The rows of a group lie close to one hidden flat surface of 7 dimensions, which passes through zero. Surfaces can cross.
Known rows, each followed by its group:
[ 0.72 -0.73  1.98 -0.53  1.00  0.10 -0.86 -0.50 -0.34  0.89 -1.57 -1.15
  3.12]
(7)
[-1.81  2.99 -0.18  0.43  1.71  1.27  0.79 -1.15  1.46 -3.07  3.33 -0.83
 -2.36]
(6)
[-1.04  2.62 -2.10  1.61  0.74 -1.78  0.93  1.22  1.95  3.05  1.12 -0.15
  1.50]
(0)
[-1.72 -0.85  1.80 -4.82  3.40  0.21 -1.92 -0.74 -2.45 -1.83 -1.18  0.38
 -2.37]
(2)
[ 1.90 -0.66 -1.49  1.40 -3.41  2.39  0.58 -0.54 -0.78 -2.30 -0.89 -0.42
  0.49]
(2)
[-1.89  2.40  1.20  2.21  1.78  0.19  0.92 -0.64 -0.60  1.15  3.72 -3.99
  0.60]
(7)
[-2.24 -0.63  0.58 -0.46 -2.14  2.39 -0.61  0.90 -3.09 -0.35  1.26  1.68
 -0.14]
(6)
[ 1.28 -1.83  4.60 -3.47 -1.27  1.01 -1.25  0.99 -4.13  1.09  0.06 -0.47
 -1.14]
(6)
[-2.09 -0.16  0.18  2.39  0.75  2.56  0.58  0.19 -1.25 -1.03 -4.67  0.50
 -0.85]
(0)
[-0.80  0.07  2.31  0.16 -1.12 -1.40  0.85  1.96 -3.60  3.53  0.11 -4.00
 -2.21]
(4)
[-1.46  0.13 -3.30  2.44 -1.52 -0.24  1.04  0.46  0.37 -0.14  2.57  0.13
  0.73]
(6)
[-1.20  0.39 -2.63  0.79 -0.54  0.09  0.28 -0.21  1.52 -1.87 -0.65 -0.70
  2.02]
(1)
[-0.04 -1.80  0.60  3.07  2.51 -1.33 -0.39 -2.75 -0.01  3.15  0.29  0.07
  1.11]
(3)
[-1.55  0.29  0.70  1.86 -1.10  1.86  0.55 -1.20  1.06 -3.06 -4.64  0.04
 -2.60]
(0)
[ 1.14  0.14  3.06 -4.03  2.00 -1.75 -0.95  0.88  0.41  0.22 -1.77 -2.01
  0.44]
(4)
[ 4.26  0.71  0.22 -1.68  1.88 -3.79  0.43 -1.00  2.05  1.56  0.87 -3.38
 -1.05]
(1)
[-1.48  2.25 -1.09  0.64 -4.29  0.27  0.41  0.79  0.75  2.01  3.20  1.05
  1.65]
(3)
[ 0.23  1.23 -1.41 -1.79 -2.59 -2.77  0.59  0.57  0.76 -0.30  1.43 -4.22
 -0.44]
(5)
[ 1.14  1.30  0.62 -4.70 -1.63 -1.19 -0.61  0.59  2.55 -2.31  0.55  1.97
 -2.96]
(0)
[-0.84  3.64  1.23 -2.32  1.07 -2.26 -0.27 -1.09  1.97  1.73 -0.72 -3.69
  0.36]
(3)
[ 1.86 -0.13  0.20 -0.18 -4.54  0.38 -0.30  0.47  0.01  1.58  0.17  0.55
  2.09]
(2)
[ 1.75 -0.93 -2.20 -2.12 -0.76 -0.80  0.56 -0.80 -1.57 -2.42  0.65  0.44
 -7.49]
(4)
[ 0.72  0.77 -0.69 -4.47 -0.46 -2.76 -1.08  0.17  3.26 -0.46  0.99  1.39
 -0.11]
(6)
[ 0.81 -0.26 -0.69  2.63  4.52 -0.90 -0.31 -1.16  2.65  2.13  0.31  3.27
  1.80]
(5)
[ 2.02 -2.14 -1.98  0.93 -1.34 -0.47 -0.22  0.26  2.07  0.45 -2.92  3.16
  2.93]
(7)
[-1.28 -1.59  0.73  2.69  0.62  1.35 -0.33 -0.26 -2.45  2.36 -1.49  0.90
  1.75]
(3)
[ 1.21  1.10  0.13 -2.32  0.40 -1.03 -0.12 -0.41  1.89 -2.09  4.05  0.29
 -2.19]
(5)
[-0.31  0.16  0.45 -0.39  0.68 -0.37 -0.45  0.15 -0.27  1.96 -4.18 -0.71
  1.85]
(3)
[ 2.47 -3.29 -2.40  1.60  1.26 -0.98  0.56  0.52  1.13 -1.34 -0.64  2.35
 -0.06]
(3)
[ 1.64 -2.24  0.90  0.46 -1.18  1.08 -1.09 -1.81 -0.56  0.28 -3.52 -0.05
  3.42]
(7)
[ 0.57 -2.01 -1.16  0.86  3.06  0.54 -0.39 -0.46 -0.38 -0.73  0.87  2.70
  0.29]
(5)
[-0.46 -0.13 -0.73  0.35 -3.30  1.17 -0.45 -0.20 -1.65  1.27  0.85  0.16
  2.56]
(1)
[ 0.59  0.61  1.09  0.41  1.18  1.40 -0.51 -0.28  3.98 -3.74  0.11  0.44
  4.39]
(4)
[-0.24  1.01  1.31 -0.43  4.87 -0.21  0.46 -0.44 -0.15 -1.65  0.39 -3.01
 -1.84]
(5)
[ 1.76 -0.10 -2.45 -0.11  0.32 -1.60  0.63 -0.04  2.92 -1.86 -0.32  0.47
 -1.15]
(7)
[ 2.06 -3.14  0.39  1.72  0.82  0.05 -0.05 -2.52 -1.10 -2.08  1.04 -2.94
  0.62]
(0)
[ 0.45  1.49 -0.05  0.40  2.30 -2.34  1.36  1.15  3.90 -1.86  3.50  0.12
 -3.82]
(2)
[ 0.86  0.43 -1.36 -1.19 -3.18 -1.52 -0.91 -0.52  3.10  1.94  1.07  3.92
  1.80]
(6)
[-0.43  0.07  4.14 -3.28  1.97 -1.53 -1.35  1.32 -0.44  3.03 -0.78  1.09
 -0.67]
(1)
[ 1.32 -1.55  4.00 -2.73  0.21 -1.52 -1.18 -2.02 -0.33 -0.34 -0.05 -3.40
  0.02]
(0)
[ 0.55 -1.61  1.68 -0.41  2.96 -0.96 -0.69  0.02 -1.15  1.48  0.01 -0.33
  0.20]
(3)
[-0.27  1.55  2.37  2.71  3.36  2.45 -0.02 -1.42  1.80  0.14 -0.45  2.72
 -0.83]
(5)
[ 1.46 -2.53 -0.63  1.05  0.71 -3.12 -0.32  1.87  0.65  4.75  2.38  2.69
  3.01]
(3)
[ 1.20 -0.64 -0.91 -0.78 -3.73  0.77 -0.17 -0.52  0.04 -1.68  5.36  2.38
 -0.86]
(0)
[-1.25  1.17  0.41  2.51  1.69 -0.45  0.67  0.22  0.94  1.02  0.06 -2.45
  2.35]
(4)
[-0.79  0.39  1.19  1.36  1.27  1.58 -0.30  0.07  1.24 -1.07 -0.92  0.13
  4.14]
(4)
[-1.04  1.19  1.35  1.94 -0.68  0.92  0.10 -0.73 -0.34  1.33  4.00 -1.76
  3.07]
(7)
[-2.16 -0.12  1.00  0.75  1.88  3.37 -0.99 -0.86 -2.26 -0.35 -1.28  1.89
  1.63]
(4)
[ 1.87 -2.36  0.28 -0.98  2.10  0.26 -0.50 -0.18 -2.35 -0.95  1.47 -1.14
  0.68]
(0)
[ 1.47  1.03  0.62 -1.51  0.10 -3.44 -0.63  0.05  3.43  3.86 -2.49  0.10
  2.28]
(5)
[ 0.23 -0.34  3.27 -2.76 -2.39  1.24 -1.55  0.51 -1.18  1.25 -2.83  2.23
  0.18]
(5)
[-2.23  2.22  1.15 -3.95  0.89 -1.92 -0.90  0.82  1.33 -0.15  2.38 -1.93
  0.70]
(1)
[-1.68 -0.07 -2.08  1.66 -0.25 -0.06  0.48 -0.65 -3.64  3.88  0.33  0.67
 -2.85]
(4)
[ 0.22 -0.44  3.23 -5.47  1.31  0.72 -1.29  0.64 -1.72 -2.48 -1.42 -0.80
 -2.07]
(1)
[ 1.05 -0.49  0.15  1.55 -2.18  2.70  1.19  0.60 -0.07 -4.27  1.38  1.09
 -2.95]
(2)
[ 2.86 -0.82  1.39 -2.62 -3.92  1.79 -0.14  0.60 -0.55 -2.90  0.43  0.85
 -1.62]
(2)
[ 0.64 -1.94 -2.30 -5.54 -2.33 -1.26 -1.32  1.47  0.91 -3.06 -0.69  3.30
 -0.86]
(6)
[ 2.42 -0.87 -1.47  1.14  1.76 -0.94  0.32 -0.40  3.00 -2.00 -1.61 -0.62
  1.93]
(7)
[ 0.34  1.52  1.50  4.09 -0.94  0.78  1.84  2.05  0.23  1.23  1.41 -1.58
  0.33]
(2)
[-1.84  0.30  0.71 -0.99  1.81  0.01 -0.09  0.21 -2.88  1.21 -3.46 -1.31
 -3.12]
(7)
[ 0.93 -1.06 -0.09  1.91 -2.32 -0.82  0.06  0.39 -0.88  3.73  0.65  0.07
  2.21]
(6)
[-3.03 -0.21 -3.47  2.64  2.00  0.45  0.24 -1.67  0.35 -1.25  1.32  1.91
 -1.02]
(2)
[-1.23 -1.26 -0.54 -1.21  0.35  0.43 -0.77  0.55  0.47 -1.87 -3.92  1.46
  1.21]
(1)
[-0.55  0.39  3.28 -5.08  0.64 -2.11 -2.17  1.38 -0.04  3.06 -1.01  0.44
  1.53]
(1)

New rows. What belongs after each?
[-2.82  1.29 -1.62  2.41  1.01  0.72  0.90  0.44 -0.65 -0.49  1.60 -1.22
  0.16]
(6)
[-1.41  0.84  0.08 -2.20  2.87 -1.58  0.12  4.02 -0.27  1.90 -1.79  2.04
 -1.75]
(7)
[-1.26  2.94  3.08 -1.83 -3.87  0.82  0.23  0.54 -0.70 -0.19  0.35 -2.77
 -1.81]
(5)
[-0.42 -0.88 -1.42  3.46  3.46  0.69  1.77  2.73 -1.38 -0.97  1.10 -1.32
  0.12]
(3)
[-2.22  0.03  0.97  2.00  1.44  0.17 -0.14 -0.16 -2.45  4.02 -3.05 -2.17
  1.72]
(7)
[ 0.93  0.43  2.82 -3.04  1.14 -1.94 -1.05  0.22  0.55  2.41 -0.08 -1.52
  2.18]
(7)
[-0.52  2.05  3.32 -1.48  4.95  1.08 -0.60 -1.33  0.44 -1.25 -3.06 -1.60
 -1.49]
(6)
[ 1.82 -1.41 -2.49 -0.61  3.89  1.01  0.38  1.79 -1.79 -2.18 -1.11  0.91
 -0.51]
(0)
[-0.52  0.33 -1.42  1.85  1.60  0.69  1.74  4.67 -1.23 -1.02  0.79 -1.25
  0.66]
(3)
[ 0.34  1.29 -0.98 -2.37  0.33 -4.51 -0.11  0.51  1.81  3.02  4.36 -2.42
  1.67]
(5)
[-0.06 -2.82 -1.47  4.62  1.22  0.92  0.63 -0.07 -1.24  0.66 -0.80  1.82
  1.40]
(3)
[ 1.81  0.87 -0.43  0.92  0.48 -1.63  0.18 -1.24  3.20  1.95 -0.81  0.59
  1.33]
(6)
[-1.46  2.26 -1.15  2.13  1.80 -1.39  1.34  1.76  1.64  1.66  3.09 -0.86
  0.79]
(7)
[-0.06 -2.06 -1.70  4.13  2.18  1.05  1.00  0.46 -0.78 -0.92 -1.92  0.06
  0.35]
(3)
[ 0.73 -1.19 -2.60  1.30 -2.37  0.02  0.77 -0.22 -0.59 -0.20 -0.13  1.26
 -2.15]
(4)
[ 1.25  1.63  0.44 -3.72 -0.90 -2.45 -0.72 -0.89  2.82 -0.04  0.48 -0.70
 -0.70]
(3)
[-0.74  1.30 -0.79 -1.38 -1.56 -3.22 -0.35  0.94  1.29  4.06  3.18 -0.03
  2.58]
(6)
[-2.58  3.01  0.82 -0.22 -2.81  1.15  0.51  0.45  2.14 -1.34 -2.18  1.92
 -3.25]
(0)
[-3.40  0.51  0.56  0.63 -3.08  1.94 -0.53  1.01 -1.31  1.15  2.56  2.95
  1.36]
(1)
[ 1.83 -0.02 -0.19  0.94  2.88 -1.60  1.48  1.04  3.34 -2.99 -0.79 -0.24
 -3.19]
(2)
[-1.61  2.83  2.94  1.28  3.34  0.56  0.50 -0.12 -0.27  1.04 -1.09 -3.37
 -0.47]
(5)
[ 1.54 -0.80  1.58 -1.92  2.39 -2.30 -1.30 -3.41  1.41  0.42 -1.34 -1.03
 -1.10]
(3)
[ 0.76  0.15  2.29 -3.48 -0.56 -0.82 -1.13  0.58  0.22  0.80  1.57  0.30
  1.01]
(7)
[-0.74 -1.24 -2.47  1.08 -0.08 -0.45  0.00 -0.38  1.99 -0.89  0.69  4.71
 -1.22]
(2)
[-0.42  0.11  2.89 -0.60  3.23 -0.27 -0.40  0.62 -2.36  2.55 -2.41 -2.54
  0.54]
(1)
[-0.13 -2.05 -3.48  1.28  0.16  0.15  0.42 -0.02 -1.23 -2.01  3.31  0.39
 -0.17]
(5)
[-1.59  1.84 -1.18  0.69 -3.13  2.53  0.59  0.92 -0.65 -1.22 -1.51  0.10
  0.32]
(3)
[ 1.80 -0.13  1.25 -1.15  0.96 -2.72 -0.85 -1.56  1.82  2.37 -1.41 -2.71
  3.60]
(7)
[-0.56  1.99  2.03  0.70 -3.10  3.51  0.41 -0.58  0.21 -2.72  0.87  1.48
 -2.78]
(5)
[-1.75  2.20  1.14 -2.26 -0.39  1.29 -0.28  1.82 -1.00  0.38  0.40  1.71
 -1.80]
(0)
[ 1.97  2.97  0.90  0.74  0.86  0.72  0.84 -2.56  3.55 -2.75  3.54 -0.42
 -3.12]
(6)
[ 0.84  2.69  1.52 -4.43  1.34 -2.36 -0.21 -0.49  2.05 -1.31  2.62 -3.19
 -2.41]
(3)
[-1.38 -1.08  0.35  0.05  4.02  1.64  0.11 -0.40 -1.45 -3.74 -2.02 -0.06
 -3.24]
(2)
[ 2.63 -0.35  0.44  0.31 -3.31 -0.40  0.24 -0.65  0.71  0.87  3.26  0.95
 -0.58]
(6)
[-1.32  1.96  1.31 -2.09  3.77 -0.60 -0.48 -0.47  1.44 -0.27 -1.96 -0.74
 -0.08]
(6)
[-0.37 -1.25  1.11  0.19  2.41  2.16 -0.39 -0.05 -2.28 -2.03 -1.59  0.51
 -1.13]
(5)
[ 1.35 -0.37  1.79 -5.26  0.05  0.72 -0.78  1.84 -0.20 -4.18  1.48  2.02
 -3.70]
(7)
[ 2.18 -0.15  0.91 -1.06  3.25 -0.13 -1.10 -1.09  2.92 -0.55 -0.39  4.67
 -0.61]
(5)
[-0.73  2.10  2.76 -1.94  0.64 -1.55 -0.45  0.67  0.83  2.00  3.23 -2.07
  1.77]
(4)
[ 0.47  0.96 -2.21 -0.31  0.91 -1.51  1.58  6.45  0.76  0.60 -0.59 -1.31
  2.48]
(3)
[ 2.54 -0.79  0.11 -1.33  3.08 -2.01 -0.15  2.46  3.47 -0.52 -1.90  1.18
  3.37]
(7)
[-1.48  0.11  2.06 -2.84  2.62  0.47 -1.58 -0.31 -3.27  2.02 -1.32  0.21
 -0.58]
(4)
[-1.55  0.77  0.07 -0.59  1.86 -1.11 -0.09  0.22  0.97 -0.18  2.91  1.10
 -1.92]
(2)
[ 0.05 -0.49 -2.98  0.68 -2.73 -1.21  0.23  0.08  0.67  1.38  3.06  0.99
  1.69]
(5)
[-0.46  1.50 -1.41  0.89 -4.50 -1.10 -0.49 -2.73  2.59  3.78  0.54  1.91
  2.41]
(3)
[-2.51  2.20  0.25 -0.94  1.56 -0.25  0.66  4.60 -0.43  1.36  3.37  2.31
 -1.52]
(7)
[-0.58  1.30  2.16 -0.40  1.18 -0.39  0.07  0.30 -0.34  0.97  2.86 -0.49
 -1.74]
(1)
[ 1.88 -1.29 -3.46 -1.06 -3.61 -1.48  0.94  0.15  1.34 -3.76 -2.18 -2.12
 -1.42]
(5)
[-1.32  0.82  0.75  2.84  1.87  1.10  1.00 -0.12 -1.04 -0.01  1.33 -0.99
 -1.52]
(1)
[ 1.57 -1.74  1.42 -2.11 -0.73  0.77 -1.15  0.79 -0.10 -0.66 -1.78  2.09
  1.78]
(7)
[-2.29  1.29  2.30  1.41  2.05 -0.13 -0.17 -0.04 -1.99  4.14 -0.29 -3.47
  2.60]
(7)
[-1.02  0.68 -1.24  3.31  4.98 -0.10  1.64  1.27  0.86 -0.57 -1.87 -2.17
  0.56]
(7)
[ 0.61  1.03  2.96 -3.25  1.66 -1.84 -0.52  0.68  0.51  0.08  0.32 -2.82
 -0.29]
(4)
[-0.96 -1.56 -4.05  3.45 -0.46  1.13  1.14  0.08  0.09 -2.39 -1.93  1.25
  0.38]
(6)
[-1.09  0.90  0.26 -2.20  0.33 -0.75 -0.88  0.26  0.79  0.72 -0.17  0.93
  0.71]
(6)
[ 2.89 -2.66 -1.72 -0.05  0.03  0.94  0.19 -1.25  0.16 -5.19 -0.14  0.41
 -2.03]
(0)
[-1.23  1.44 -1.64  1.06  4.17 -3.08  0.94 -0.19  3.59  0.23  2.10 -0.30
 -1.62]
(2)
[-2.53  2.04  0.85 -1.23  0.79  0.22  0.64  0.82 -2.47  0.21  1.98 -1.20
 -4.47]
(7)
[-3.65  1.17 -0.15 -0.13  5.39 -0.90  0.05 -0.76 -0.03 -0.69  2.64 -0.84
 -2.58]
(2)
[-1.14  4.26  3.44  0.96  1.63 -0.28  0.36 -0.47  2.09  2.72  0.52 -1.48
 -0.01]
(5)
[ 2.02  0.77 -1.43  2.36 -3.69 -1.61  1.16  1.18  3.45  1.96  2.61  1.79
  1.29]
(2)
[-0.28 -0.92 -0.77  3.50  3.39  1.43  1.16 -1.13 -1.42 -2.66 -1.20 -3.28
 -0.68]
(0)
[-2.33  4.46  2.91 -1.00  3.29  1.99 -0.53 -1.86  1.74 -1.21  0.97  0.34
 -1.49]
(6)
[ 0.26 -0.81  0.56 -4.03  2.55 -0.87 -1.46 -0.59 -2.19  1.15 -2.78  0.82
 -2.53]
(4)
[-0.66  0.89 -1.23  0.07 -1.78  1.15  0.69  2.75 -0.32  0.13 -3.13  0.32
  1.68]
(3)
[ 0.80 -0.69 -1.73 -0.01  1.27 -1.11  0.28 -0.60  0.48  0.05 -2.21  0.00
 -1.22]
(4)
[ 0.07 -1.17 -3.35  1.24 -2.13 -0.46  0.21 -0.28  0.40  0.77 -3.06  2.96
 -1.26]
(7)
[ 0.61  1.14 -1.67 -2.98  2.67 -1.61 -1.00 -1.86  2.26 -0.34  1.49  1.72
 -0.92]
(4)
[ 1.06 -0.48  3.07  0.49  2.00  1.69  0.76 -0.03 -3.42 -2.21  1.14 -4.29
 -3.42]
(6)
[ 0.40  0.04  2.01 -0.97  0.37 -0.33 -0.47  0.89 -1.30  2.47 -2.11 -1.17
  1.78]
(2)
[-1.54 -1.00  0.22  1.29 -0.46  0.85  0.01  1.19 -2.80  2.09 -0.54 -0.49
  1.37]
(6)
[ 0.96 -1.31 -1.06 -0.85 -3.32 -1.20 -0.94 -0.71  0.57  2.66 -1.94  2.55
  1.46]
(7)
[-0.62  0.53 -2.54  2.96 -1.50 -1.39  0.64 -3.15  0.37  2.02 -1.03 -2.21
 -0.62]
(7)
[ 0.64 -1.29 -0.79 -2.30 -2.18  0.30 -1.45 -0.11  1.13  0.07 -3.26  4.82
  1.27]
(6)
[-0.14  1.26  1.00  0.45  0.36  0.27  0.40 -1.28  0.53 -0.92  3.85 -2.80
  0.28]
(7)
[ 2.67 -0.96  0.05  0.57 -1.59  0.00  0.18 -0.51 -0.24  1.34  0.59  1.20
 -0.89]
(1)
[ 0.00  0.23 -0.96 -3.24 -3.04 -2.92 -0.56  0.95 -0.09  1.91  5.30 -0.82
  0.89]
(5)
[ 2.16 -1.49  2.08 -0.70 -1.82  0.23 -1.44 -2.03  0.35  0.71 -0.45 -0.83
  4.46]
(7)
[ 1.60 -3.17 -1.41 -2.15  0.06  0.73 -0.46  0.05 -1.20 -4.39 -1.63  1.01
 -1.93]
(5)
[-1.06  0.89 -1.60  3.37  4.31  0.51  1.60  1.97  0.71 -1.64 -0.55 -0.88
 -0.10]
(7)
[ 1.69 -0.89 -1.13  0.08  1.88 -2.69  0.31  0.07  1.64  0.70 -2.28 -1.77
  0.85]
(6)
[ 2.02  0.91 -1.53  2.06 -1.39  0.41  1.07 -1.54  4.42 -3.18 -2.39  1.72
 -1.94]
(5)
[ 0.91 -0.23  0.04  1.83  1.63  1.77  0.56  1.90  1.76 -3.51  2.74  1.06
  2.49]
(7)
[ 1.50  1.61  4.24 -3.43  2.05 -0.12 -1.13 -1.29  1.14 -0.10 -0.59 -0.18
 -1.56]
(6)
[-0.05  0.30  0.39 -1.43  1.28 -0.06  0.07  3.53  0.53 -0.21  0.80  2.82
  0.14]
(7)
[-1.65  1.39  1.15 -2.30 -0.19 -0.38 -0.13  1.04 -1.31 -0.27  4.38 -1.54
 -1.16]
(6)
[ 0.34 -0.65 -0.49 -0.42  2.99 -1.70  0.05  0.16  1.97 -0.52 -4.13 -0.50
  0.35]
(1)
[ 4.79 -2.57  0.97  2.32  1.94  0.17  0.67 -1.09 -1.67  2.04 -3.73 -0.43
 -2.05]
(1)
[ 0.41  0.24 -2.96  2.38 -1.63  0.59  1.34 -0.07  1.69 -2.12  0.80  0.73
 -0.36]
(3)
[-1.02 -0.15 -3.26 -3.27 -0.09 -2.15 -0.15  1.28  1.51 -2.66  0.95  0.41
 -0.42]
(6)
[ 2.14 -0.23  1.93 -1.79 -3.44  0.96  0.08  1.66  0.50 -2.18  2.55  2.19
 -2.56]
(2)
[-5.29  0.05 -4.46  0.30  0.06  0.31  0.75  2.46 -2.03 -2.72  2.68 -0.58
 -0.05]
(6)
[-3.25  0.70  0.23 -1.41 -1.42  0.46 -0.82  1.41 -1.90  1.80  1.99  1.16
  1.59]
(6)
[-2.49  1.59  1.02  0.01  0.82 -0.82 -0.12  0.14 -0.29  2.01  4.15 -0.03
 -0.31]
(2)
[-2.65 -0.66 -2.63 -2.58  0.60  0.11 -0.30  1.55 -0.61 -3.35 -1.05  1.04
 -0.35]
(6)
[ 0.13 -0.79  0.79  1.51  0.87 -0.40 -0.33  0.57  1.65  1.26 -3.92 -0.37
  5.01]
(4)
[-1.14  1.57  3.08 -0.87 -3.64 -2.18 -0.48 -2.25  2.89  1.03  0.90 -1.92
 -0.67]
(0)
